There are 4 ways to turn a row about zero (a turn may also mirror it). The second row of each pair is the first, turned, with some noise.
In the rows, 128 means zero.
Known pairs, each followed by its turn:
[ 70 147 150  72  88]
[143 195  67 109 115]
J466

[152 105 101  98 194]
[120 168 150  65 162]
J646

[110 139 132 111 103]
[119  96 115 139 132]
J646

[ 84 136  77 153 122]
[168 172 166 119 143]
J302

[179 138  73 169 103]
[195 136 176 158 146]
J646

[139  61 125 103 138]
[ 77 154 167 124 145]
J646

[124 142 162 157 174]
[106 109 127 160 176]
J904

[174  88 125 133 105]
[186 163 131 130 132]
J904

[124 166 125 184 143]
[166 126 185 120 132]
J466

[153 192 154 128 134]
[ 93 131 133  90 181]
J904

[107 185 155 114 126]
[170 150 118  88 104]
J466

[122 192 113 168 118]
[156 177 130 116  76]
J302

[160 143 132 197 220]
[160  70 188 129  45]
J302

[ 85  91 140 139 144]
[167 104 135 150 162]
J302

[143  77 120 162 122]
[165 157 126 170 123]
J904

[158 161 110 119 175]
[162  70 128 122 117]
J466

[ 94 141 135 137 105]
[100 130 155 131 109]
J904

[133 125 118 166 160]
[151 173 124 126 125]
J646

[165 133 189 105 133]
[ 97 111 119  74  94]
J466

[108  91 153  99 156]
[153  75 137 148 123]
J904

[137  91 143 111 100]
[100 124 112 156 160]
J302

[125 105 203 191 119]
[ 82 158 188  72 142]
J466

[155 183 125 109 124]
[167  87 131  97 122]
J646

[117  89 115 115 107]
[118 132 135 145 173]
J302

New pairs, each followed by its turn:
[144 108 148 135 125]
[115 112 122 152 124]
J302

[162 187 101 133 169]
[120 130 151  76  69]
J302

[113 144 107 123 140]
[144 136 139 103 129]
J302

[157 101  99 155 106]
[157 177 114 140 117]
J904

[148 157 122  72 117]
[ 91 135 102  82 132]
J302

[150 106  93 127 165]
[152 125  75 144 129]
J904

[148 127 176 124 144]
[141 110 149 129 170]
J904

[122 153 110  83 133]
[128  95 119  97 157]
J646

[ 91 149 133 139 116]
[164 152 110 125 130]
J302

[138  81 153  88  66]
[ 81 134  87 165 183]
J302

[165 128 120 117 139]
[ 95 115 140 119 115]
J302

[ 95 167 154 126 179]
[175 119 122  74 151]
J466

[110 143  99 142 138]
[150 138 106 134 153]
J646

[108 137 143 101 125]
[118 100 143 112 120]
J904

[134 143 103 106  98]
[126 143 123  90 103]
J904

[126 181  92  65 149]
[113 139 123  38 132]
J302

[156  64 147 186 123]
[118 102 158 213 120]
J302

[ 96 129 145 126 154]
[162 107 118 117 133]
J302

[108 130 127 147 120]
[149 142 129 138 127]
J302

[152 117 150 182 101]
[ 96 142 185 124 116]
J466

[149 123  99 148 127]
[134 161 101 135 125]
J904

[100 107 100 117 139]
[143 127 150 115 163]
J302

[ 92 121 156 116 135]
[156 112 101 130 150]
J302

[148  72  94  83 144]
[ 83  97 164 115 181]
J302

[111  93 159 112 113]
[153 107 166 140 115]
J904

[129 124 150 111 132]
[118 127 113 108 129]
J466

[137 139 122 148 154]
[117 133 107 142 151]
J904

[175 135 178  93 144]
[102  91 109  79  90]
J466

[102 125 113 131 146]
[146 130 124 132 157]
J466

[139 132 192 109 116]
[141 107 181 112 158]
J904

[ 70 125 157 157 129]
[108 144  71 158 109]
J646

[176 140 134 118 110]
[151 149 129  92 153]
J904

[162 135 135 141 154]
[125  90 148 113 122]
J466

[118 105 159 132 134]
[139 112 154 151 136]
J904

[145 167 136 100 168]
[146 119 117  68 122]
J646

[ 89 111 112 139  93]
[148 163 131 150 164]
J302

[145  99 123 104 145]
[166 109 112 128 128]
J904

[127 115 182 171  84]
[137 138  91 200 115]
J302

[116  75 113 118 143]
[ 88 162 141 131 159]
J646

[182 119 133 154  53]
[163 204 162 102 134]
J904

